The rows are grouped in 4 ways, from coarse to fine. Each group lies inside one group of the grouping before and may be the whole of it. The rows also spread widely along 16 directions, which tell nothing about the answers.
In the rows, zero is written as 128.
Known rows, each followed by its group in each grouping:
[149 170 114 187 112 138 166 108  93 124 141 118 135 111 112 153 108 123
 145 127 129  96 146 150 161  85 117 125 146 132]
nisut k333 k907 k85
[111 160  86 104 120  96 129  97  89 131 119 166 139  87  92 125 168 124
 128 205 181 165 190 147 175 156 132 159 157  64]
Gadiv k745 k289 k679
[ 92 125 122  88 130 134 104  87 187 125  93 155 112 166 137 118 139 124
 136 138 178 180 128 142  40 104 157 123 140 101]
Tove k219 k951 k316
[152 143 150 160 134 154 137 147 147 123 136 179 129 117 122 118 136 136
 129 106 140 111 131 167 116  61 135 121 113 128]
Tove k304 k236 k686
[155  96 127  62 153  97 108 133  89 141 121 163 176 162 153 110 122 120
 124 138 172 107 160 124 120 178 160  75 133  91]
Tove k304 k121 k507
[106 140 159 164 169 116 123 126 159 153  97 108 146 104 163 130 191 137
 161  96 102 130 179 111 145 109  99 101  92 148]
Tove k304 k391 k62
[153 188 154  93 116 122 146 187 106  95 191 174 201  94  84 110 117 146
 121 169 164 124 118 161 180 124 119 159 137 130]
Gadiv k745 k289 k877
[153 180 127 111 112  84 116 130  91 116 180 149 141 117  85  98  96 112
 156 110 144 145  67 191 157 114 141 109  62 198]
Tove k219 k951 k860
[157  81 121 113  47  90 110 151  61  59 153 145 131  73 130 111 107 139
 168 113 170  93  99 159 138 101 167 119 106 146]
Gadiv k233 k129 k209
[136 112 103 115 111  99 125 105  73 162 140 128 107 133 109 106 134  76
 120 109 135 142 123 157 121 153 147  75 143 122]
Tove k304 k391 k503
[150  73 146 117  35 118 126 170 105 160 211 141  83 136 117  91 116 140
  96 130 105 100  83 122 128 162 134 145 179 118]
Gadiv k233 k736 k405
[151 141  99 143 147 157 129  93  64 103 154 139 149 152 131 118 115 141
 132 143 175 137 142 202 145  79 124 131 128 105]
nisut k348 k124 k556
[117  75 169 104 128 129  87 140 116 122 108 113 150 111 155 123 118 140
  82 110 144 103 121  71 141 159 133 139 150  83]
Gadiv k745 k986 k286
[164 199 129 143 121 103 120 163  99  84 119 130 115  55  85 126 135 146
 141 124 102 151 105  90 196 139 170 157  92 124]
Gadiv k745 k986 k934
[174 150 137  89 119  30  86 146 114 120 118 160 115 164 121 104 116  93
 103 122 126 116  85  92 125 178 187  61 111 161]
nisut k333 k907 k342
[114 125 105  97 133 118 125 122 141 142 108 138 138 133 116 136 124 111
  97 175 128 100 134 108 133 160 100 162 149 129]
Tove k219 k423 k720
[102  78 148 108 139 143 113  61 137 149 126 127 147 171 158 125 100 130
 129 134 189 132 136 149 107 150 115 113 165 143]
Tove k219 k951 k316
[ 97 107 155 164 124 136 105  64 185 139 130 154 110 188 173 121 150 162
 122 145 169 137 132 160  93  70 103 133 148 140]
Tove k304 k121 k507
[164 139  73 147 153 130 126 148  88  70 125 166 126 138 128 111 173 131
 110 189 124 111 143 176 157  70 109 159 121 134]
Tove k304 k236 k686
[122  75 174 101  88 147 145 164 152 119 157 168 153 121 137 109 146 127
 112 154 175 115 149 143  93 137 123 118 221 134]
Gadiv k233 k129 k209
[132 134 132 109  84 133 189 143 178 183 167 151 166 173 128 145  74 129
 155 144 113  43 135 130  93 123  86 118 158 170]
Gadiv k745 k289 k877
[139  92 112  96 113 107  78 180 124 141 164 164  53 161 127  52 199 121
  62 149  75 164  87 134 111 138 138 153 128 117]
Gadiv k745 k289 k679
[191 151 120 133 165 146 158 172 101  98 137 152 140 157 126 122 151 126
  96 206 103 117 155 109 171 168 131 134 213 132]
Tove k219 k951 k860
[126 127 116 155  84 111 118 122 127  99 117 118  98 129 128 142 122 121
  89 149 123  95 104 102 123 102 128 157 168 114]
nisut k333 k907 k342
[127 116 142 123 132 136 111 151 160 133 122 119 117 152 152 116 145 146
 111 119  96 122 119  87 106 124 120 135 134 123]
Gadiv k233 k736 k405
[146 129 123  83 169 115 119 131  85 102  97 154 194  62 103 129  94 102
 154 101 178 105 138 159 168 149 134 109  61 166]
Tove k304 k391 k503
[143 138 147 166 124 129 109  98 133 153 122 172 102 158 130 121 119 132
  83 115 150 113 120 127 118  82 150 108 144  77]
Gadiv k745 k986 k934
[ 97 121 193 110 102  69 103 142 189 189 138 170 133 162 158 103 187 131
  95 142 142 128 157  90  96 146 129  86 175  91]
Gadiv k745 k289 k679
[137 154 118 104 142 103  96 117 139  69  91 120 125 161 138 131 133 144
 100 179 135 153 104  71 130 149 143 148 160 132]
Gadiv k233 k129 k209
[157 120 137  89 113 150 148 143 152 139 149 145 150 150 126 132  50 137
 165 105 128  82  97 130  94 141 140 124 110 170]
Tove k219 k951 k316
[132 141  83 112 165 144 116 114 145  87  92 134  84 135 115 116 163 134
 116 193 111 183 132 127 141 168 121 192 141 169]
nisut k348 k124 k556
[169 213 193 179  97  60 141 173 134 125  93 150 129  78 105 152 153 100
 112  98 116 110 142  39 146 126 198  39 177  87]
Gadiv k233 k129 k209
[141 147 147 118 111 110 140 153 121 108 130 140 140  96  94 126 125  94
 106 135 136 125 106 122 142 158 139 116 167 160]
Tove k304 k121 k507
[145 115 129 105  70 163 129 135 142 110 189 115 103 156 126 116  74 180
 148 123 117 137  59 128  97 127 145 188 134 127]
Tove k304 k391 k62
[131 165 109 116 145 121 106 115 106 112 113 140 145 124 117 119 126 132
 126 122 151 147 125 137 130  92 147 128  93  87]
Gadiv k745 k986 k286
[138 134 180 131  86 133 166 182 152 137 154 121 160  98 127 145 118 134
 134 130 110  78 134  84 134 154 122 128 190 134]
Tove k219 k423 k720

New rows, each followed by its group in each grouping:
[142 100  96 124 105 111 110 140  95 118 146 159  88 114 116  91 154 121
 113 150 114 123 112 163 151 121 122 153 112 153]
Gadiv k745 k289 k679
[120 175 110  53 151 115 107 147 163 151 115  95 104 127 102 114 139 158
 142 147  68 201 112  39 140 238 144 185 101 121]
Gadiv k233 k736 k405
[ 93 123 139 133  94 109 132 152 157 109 110 118 158  65 140 144 153 133
 167 113 132  94 146 125 118  83 102 143  99 143]
Tove k304 k391 k503
[138 159 132 103 115  68  99 168 135  72  83 170 168 111 119 135 127  98
  88 135 161  80 106 102 106  75 147  98 114 117]
Gadiv k233 k129 k209
[118 150 139  95 112  94 140 187 127 124 154 153 226 103 141 133 142 150
 141 162 145  55 170 128 153  93  82 143 108 107]
Gadiv k745 k289 k679
[120 141 119 119 110 119 124 147  73 115 162  86 138 118 108 110 147 102
  94 126 118 152  98 136 139 125 119 131 160 102]
Tove k304 k236 k686
[ 94 160 152 108  64 110  84 118 197 159 165 111  78 160 108 116  83 155
  97  95 104 148  22  99  80 114 127 189  87 129]
nisut k348 k124 k556
[110  96 173  78 116 135 120 186 192 103 139 200 154 111 128  90 167 112
 121 142 177 138 130 175  65 103 130 124 151 161]
Tove k219 k951 k860
[158 120  63  88 120 187 138 153 130  68 121 111  78 156 111 129 104 148
  96 196  86 145  90  93 106 171 139 230 187 118]
nisut k348 k124 k556
[134 106 145 104 108 140 126 156 157 116 126 131 124 114 125 121 103 121
 135  91 117 111  88 120  91 128 138 130 117 163]
Tove k304 k391 k503
[101  99 132  98 118 176 144  72 115 163 135  93 164  97 129 152  64 157
 182  96 175 130 151 131 129 164 123 154 128  90]
Tove k304 k391 k503
[153 147 159 106 126 121 119 154 130 148 140 195 127 110 108  96 141 124
 126 104 155 151 139 141 114 126 183  92 122  82]
Gadiv k745 k289 k679
[152 117 159 144 120 163 107 109 143 190 199 126  74 225 153  90 114 180
  94 112  94 155  84 112 109 134 134 135 158 101]
Gadiv k233 k129 k209
[135 135  98 128 180 119 127  96 125 103  51 123 140 123 146 147 137 107
 162 126 136 120 173 125 126 133 132  94 104 166]
nisut k348 k124 k556
[152 111 126  67 130  93 120 101 108  93  89 190 184 105 116 147  69 119
 140 173 222  82 148 128 152 187 159 118 140 140]
Tove k219 k423 k720
[150 163 145 208 119 140 132  98 108 172 132 121  79 115 118 135 136 142
 117  93 102 133 137 103 164 103 145 112 142  83]
Gadiv k233 k129 k209
[125  96 135  96 126 143 141 162  94 152 152 135 153 121 120  97 154  74
 108 108 142 131 144 167  92 130 132  76 174 106]
Tove k219 k423 k720
[142 142 141 165 142  96  98 120 117  87  90 124 110 128 146 136 163 132
  87 171 124 128 130  77 174 138 137 136 171 118]
Tove k219 k951 k860
[119 134 140 115 127 162 141 163 146  99 108 121 120  53  87 119 132 103
 131 100 112 157 108 123 123 139 137 150 133 167]
Gadiv k745 k986 k286
[136  88 149 131 172 188 115 122  70 106 119  98 138 104 141 112 144 123
  98 100 150 168 141 131 145 149 146 121 177  82]
Tove k304 k121 k507
[177 123 124 115 156 156 145 176 177 105 103 183 134 130 144 130 113 161
 156 145  93  68 144 107 127 124 126 155  97 180]
Gadiv k745 k289 k679
[115 100 150 123  63  91 136 102 132 140 137 141 140 119 129 139 103 122
 140 136 173  90 133 123 123 148 125 101 174 146]
Gadiv k233 k736 k405
[117 127 136 129  87 124 149 124 169 101  91 149 149 111 157 155 140 151
 190 135 171 109 183 109  71  82 156 104 159  95]
Gadiv k233 k129 k209
[135  94 149 127  58 102 135 171 150 165 166 155  94 154 138 105 152 108
 103 124 111  94 125 121  73 124 143  99 184 113]
nisut k333 k907 k85
[146 173 118 151 133  84 133 106 145 163 111 158 112 158 103 134 113  81
 103 134 108  87 106 129 133 120 117  88 120 185]
Tove k219 k423 k720
[132  88  45  69 102 172 136 114 148 123 104 156  41 143  87 116 109 104
 106 180 119 160 113 129  64 181 160 200 180 112]
nisut k333 k907 k342
[130 115 205 129 110 113 134 174 164 145 149 150 153  82 149 119 163 162
 162 121 133 115 173 108 154 173 126 124 141 156]
nisut k348 k124 k556
[152 106 157 111  74 129 132 165 135 150 150 144 119 121 115 120  77 105
 119  61 121  84  75 119  76 119 164  94 127 119]
Tove k304 k391 k503
[137 138 116 110  94 105 129 127 150 134 139 103 102 197 125 129  95 103
  91 135  89 112  59  89  82 146 129 118 172 154]
Tove k304 k391 k503
[138 148 119  80 143  73 100 157 121  80 106 160 170 123 124 117 146 116
 110 168 152 117 120 122 142 140 132 128 109 149]
Tove k304 k121 k507
[130 121 119 138 114 110 137 117 121 167 127 138 116 141 140 125 157 117
 136 129 124 119 164 127 114 128 134  96 152  95]
Tove k304 k391 k503
[126 145 165  92 138 136 118 131 106 122 152 123 189 117 119 122  99 136
 121 109 176 143 113 134 138 143 138 122 133 102]
Tove k304 k121 k507
[117 107 155 151 160 118 113  93 125  99  51 142 165 109 163 150 142  95
 124 112 194 104 176 125 111  91 144  60 157 110]
Tove k219 k951 k860
[153 120 147 153 137 159 159 162 126 178 177 120 118 188 169 105 192 152
 122 148  77 138 179 112 118 142 122 104 209  82]
Tove k304 k121 k507
[129 137 112 139 135 113 166 202  83 128 129  58 166  95 136 124 176  74
 136  98  40  84 145 109 146 113  82  80 133 169]
Gadiv k745 k289 k877
[124 126 121 104 134 110 114 100 126 130 107 136 147 156 134 126 104 112
 121 120 156 116 119 126 104 120 136  96 126 127]
Gadiv k745 k986 k934
[125 156 130 102 165 167 119 102 156 114 114 152 122 140 120 114 148 152
 139 155 165 209 146 137 105 140 161 152 153  90]
Tove k219 k423 k720
[121 108 109  94 147 136 147 143 126 171 124 118 152 115 113 123 103  78
 141  99 100  85 125 148 119 147  89 111  95 193]
Tove k219 k951 k860
[128  94 130 151 122 102 113  79 132 172 137 155 114 168 166 122 143 157
 138 154 141  96 159 139 151 136 105 125 126 142]
Tove k304 k121 k507
[158  95 143 126 145 113  90 160 104  59 150 116 136 192 196  87 178 154
 119 152 118 135 109 133 119 102 135 104 151 154]
Tove k219 k423 k720
[164 135 141 123 137 128 143 187  95 141 142 154 169 107 117 116 126 106
 114  97 118  75 142 132 140 110 126  84 119 117]
Gadiv k233 k736 k405
[124 114 152 177 115 106 105  93 163 135  71 130  80 101 142 143 119 123
 128  84 108  93 112  85 135 113 136 113 102 167]
Gadiv k745 k289 k679
[123 154 126 120 139 136 150 145 155  88 119 166 182 107 139 129 163 149
 184 154 168 126 181 168 109  63 113 122 117 149]
Gadiv k233 k129 k209
[124 138  91 125  86 100 134  81 137 145 118 132  89 155 125 133 120 125
 172 126 135 140 126 135  83 117 158 108 124 117]
Tove k304 k236 k686
[123 159  75 111 128 115 113  86  94 155 119 152 105 144  56 124  82  49
  39 145 146 121  69 161 126 120 117 139 137 116]
Tove k219 k951 k860
[164 100 139 127  99  70  69 148 100  87 147 158  64 157 150  75 185 138
  98 161 124 166  93 121 137 147 181 117 153 128]
Tove k219 k951 k860
[125  97  59  50  84  90 127 144 104 157 183 133 117 161 129  94 141 144
 165 189 110 124 143 152 120 182 112 174 112 135]
nisut k333 k907 k342
[162 176 156 147 114 126 115 146 179 153 164 199  52 134  93  85 154 151
 132 116 107 185  98 157 118 123 170 141  96 158]
nisut k348 k124 k556
[103 209 122 104 148 117 156 129 194 142 119 121 181 161 125 158 140 156
 141 193 119 127 162  85 126 138  86 168 149 119]
Tove k304 k236 k686
[119 189  62 108 182  93 128 104 125 116  79  68 158 129 133 157 131 141
 181 157  74 123 144  84 176 157  84 163  52 179]
Tove k304 k391 k503
[182 162 152 145 119 111 148 144  70 137 169 159 156 148 109 116 102  98
  93 119 143  97 116 143 153 120 152  59 176 112]
Gadiv k745 k289 k679
[135 179 132 117 150  75 115 112 125  87 106 104 187 149 152 154 113 153
 154 171 140 107 131  85 172 144 116 128 114 161]
Tove k219 k951 k316
[108 119 171 156 128 107 155 162 188 114 103 190 178 116 170 131 215 122
 133 179 159  79 221 141 114  73  88  90 190 151]
Gadiv k745 k289 k679
[130 127  40 115 103  95 136 132  97  90 105 173 128  94  96 130 139 108
 124 208 136  74 147 166 161  98  93 184 107 153]
Gadiv k745 k986 k286
[121 243 116 135 115  74 135 102 195 141 155 136  97 163  81 126 136 143
 143 193  88 172  80 120 157 147 101 175 110 221]
Tove k219 k423 k720
[172 200 109 116 194 120 172 130 183 103  52 173 173 180 132 162 109  99
 144 166 121  86 166  93  99 124 139  68 151 181]
Gadiv k745 k289 k679
[154 155 145 155 166 145 107 158 141 105 116 159 113  88  93 110 123 117
  83 102  98 112  76 138 170  94 104 155  73 206]
Gadiv k233 k129 k209
[137  88 107 168 113 118 122 146  85  93 106 115 127 105 162 126 159 118
 129 115 108  69 145 133 138  63 114 111 120 129]
Gadiv k745 k986 k286
[120  84 127 134 155 180 146  48 142 115  99 112 113 149 165 134 124 144
 196 127 176 177 182 155  98 156 145 108 178 166]
nisut k333 k907 k85
[122 122 179 161 167 161 109  72 169 187 140 106  68 180 140 104 131 132
 101  89 106 191 106 115 125 176 127 114 161 174]
nisut k333 k907 k85
[154 116 114 112 163 169 145 179  93 107 151 113 166 132 132 111 126 115
 119 132  98 100 122 153 140 116  96 138 130 161]
Tove k219 k951 k316
[149 142 164 121 161 145 113 140 168 159 123 167 144 125 128 132 104 176
 108 135 120  94 134  80 169 157 113 170 104 128]
Gadiv k233 k129 k209
[102 132 183 149 101  89 118 110 171 164 121 139 141 124 146 138 139 132
 131 104 150 103 140 107 118 114 121  96 135 125]
Tove k304 k236 k686
[128 193 151  93 160 114 104 121 163 122 106 155 133 123 108 121 145 149
 130 144 162 203 145  95 125 166 179 140 130  82]
nisut k333 k907 k342
[130 162 150 167  83  47  94 175 137 104 111 106  84 125 134 113 177  78
  90  74  76 120  72  87  88  66 161  65 117 140]
nisut k333 k907 k85
[134 135 172 170 211 166 139 148 148  84  80 117 183 129 165 139 165 104
 104 124 129 108 162 124 135  86  94  86 169 177]
Tove k219 k951 k316
[148 182 143 181 149 102 112  65 152  92  87 143 112 181 146 154 136 150
  94 184 155 142 129  86 152 121 143 123 190 120]
Tove k304 k391 k503
[141  93 150 151  69 103 123 151 122  78 113  88 101 125 161 135 133 119
 130  98 105  99  93  79  93 115 162  93 178 135]
Tove k304 k236 k686
[141  94 142 112 134 202 169  80 164 169 144 173 116 132  98 132  64 140
 145 143 167 129 139 162 130 196 119 163 179 178]
Tove k304 k236 k686
[ 96 136 113 116 122  87 107 100  93 130 116 104 124  86  96 116 155  81
 113 122 142 166 116 143 153 152 118 120 123 143]
Tove k304 k391 k62
[150  85  52 112 128 179 159 115  70  77 115  51 114 138 157 140 107 139
 196 134  96 132 148 124 110 149 139 150 152 141]
nisut k333 k907 k85
[ 72 125 144 137 141 144 105 106 162 114 125 122 146 113 145 120 178 152
 121 158 158 157 146 153 131  87  80 179 134 127]
Tove k219 k423 k720
[166 179 114 143 150 151 169  72 106 158 157 162 152 187 108 139  84 131
 132 165 165 127 148 167 147 136 129 106 176 123]
Tove k304 k121 k507
[ 97 185 161  97 164 104 113 121 186 135 117 143 171 115 122 126 160 156
 150 153 154 177 152 113 147 155 112 151 104 142]
Tove k304 k391 k503
[109 120 105 138 111 111 106 135 113 103 130 149 151 113 134 118 136 122
 105 132 142  72 112 174 132  30  82 152  79 135]
Gadiv k745 k289 k679
[117 107 107 135 141 144 124 109 146  88  96 137 109 153 156 124 176 129
 118 178 149 152 166 137  97 110 126 143 187 124]
nisut k333 k907 k85
[138 165 160 152 110  82 137 138 153 118 113 181 129 117 118 132 177 115
 107 176 153 127 159 112 141 135 145 102 192 127]
Tove k304 k121 k507
[ 84 150 212 124 101 154 129 111 203 200 170 165 135  85 106 111 123 168
 166  75 171 175 135 152 113 121 132 142 105 113]
Gadiv k745 k289 k877
[114 175 144 159 127 166 134 160 144 132 142 114 147  92 122 136 153 161
 122 108 109 132 137 117 131  59 112 175 113  51]
Tove k304 k391 k62
[147 164 142 142 131 164 147 148 165 110 147 127 137 177 145 127 116 152
 131 124 103 120 106 120  89  71 126 128 148 132]
Gadiv k745 k289 k679
[135 172  97 151 150 114 136  60  60 205 141 111 124 162 103 126 115  84
 115  99 131 147 137 157 146 129 133  65 128  87]
Tove k304 k121 k507
[115 113  93  87 171 139 121 164 154 193 137 147 111 171 116  82 166  83
  70 136  58 117 118 146 103 133  68 139 105 166]
Gadiv k745 k289 k679
[137 209 129 159 119 125 146  64 168 150 140 158  87 161  96 131 118 157
 155 161 139 188 127 131 139 136 152 139 152 141]
Gadiv k745 k986 k286
[125 193 149 149 106  59 109 113 124 137 139 120 112 143  97 117 140  81
  88 109 122 155  69 123 131 116 139  77 137 152]
Tove k304 k391 k503
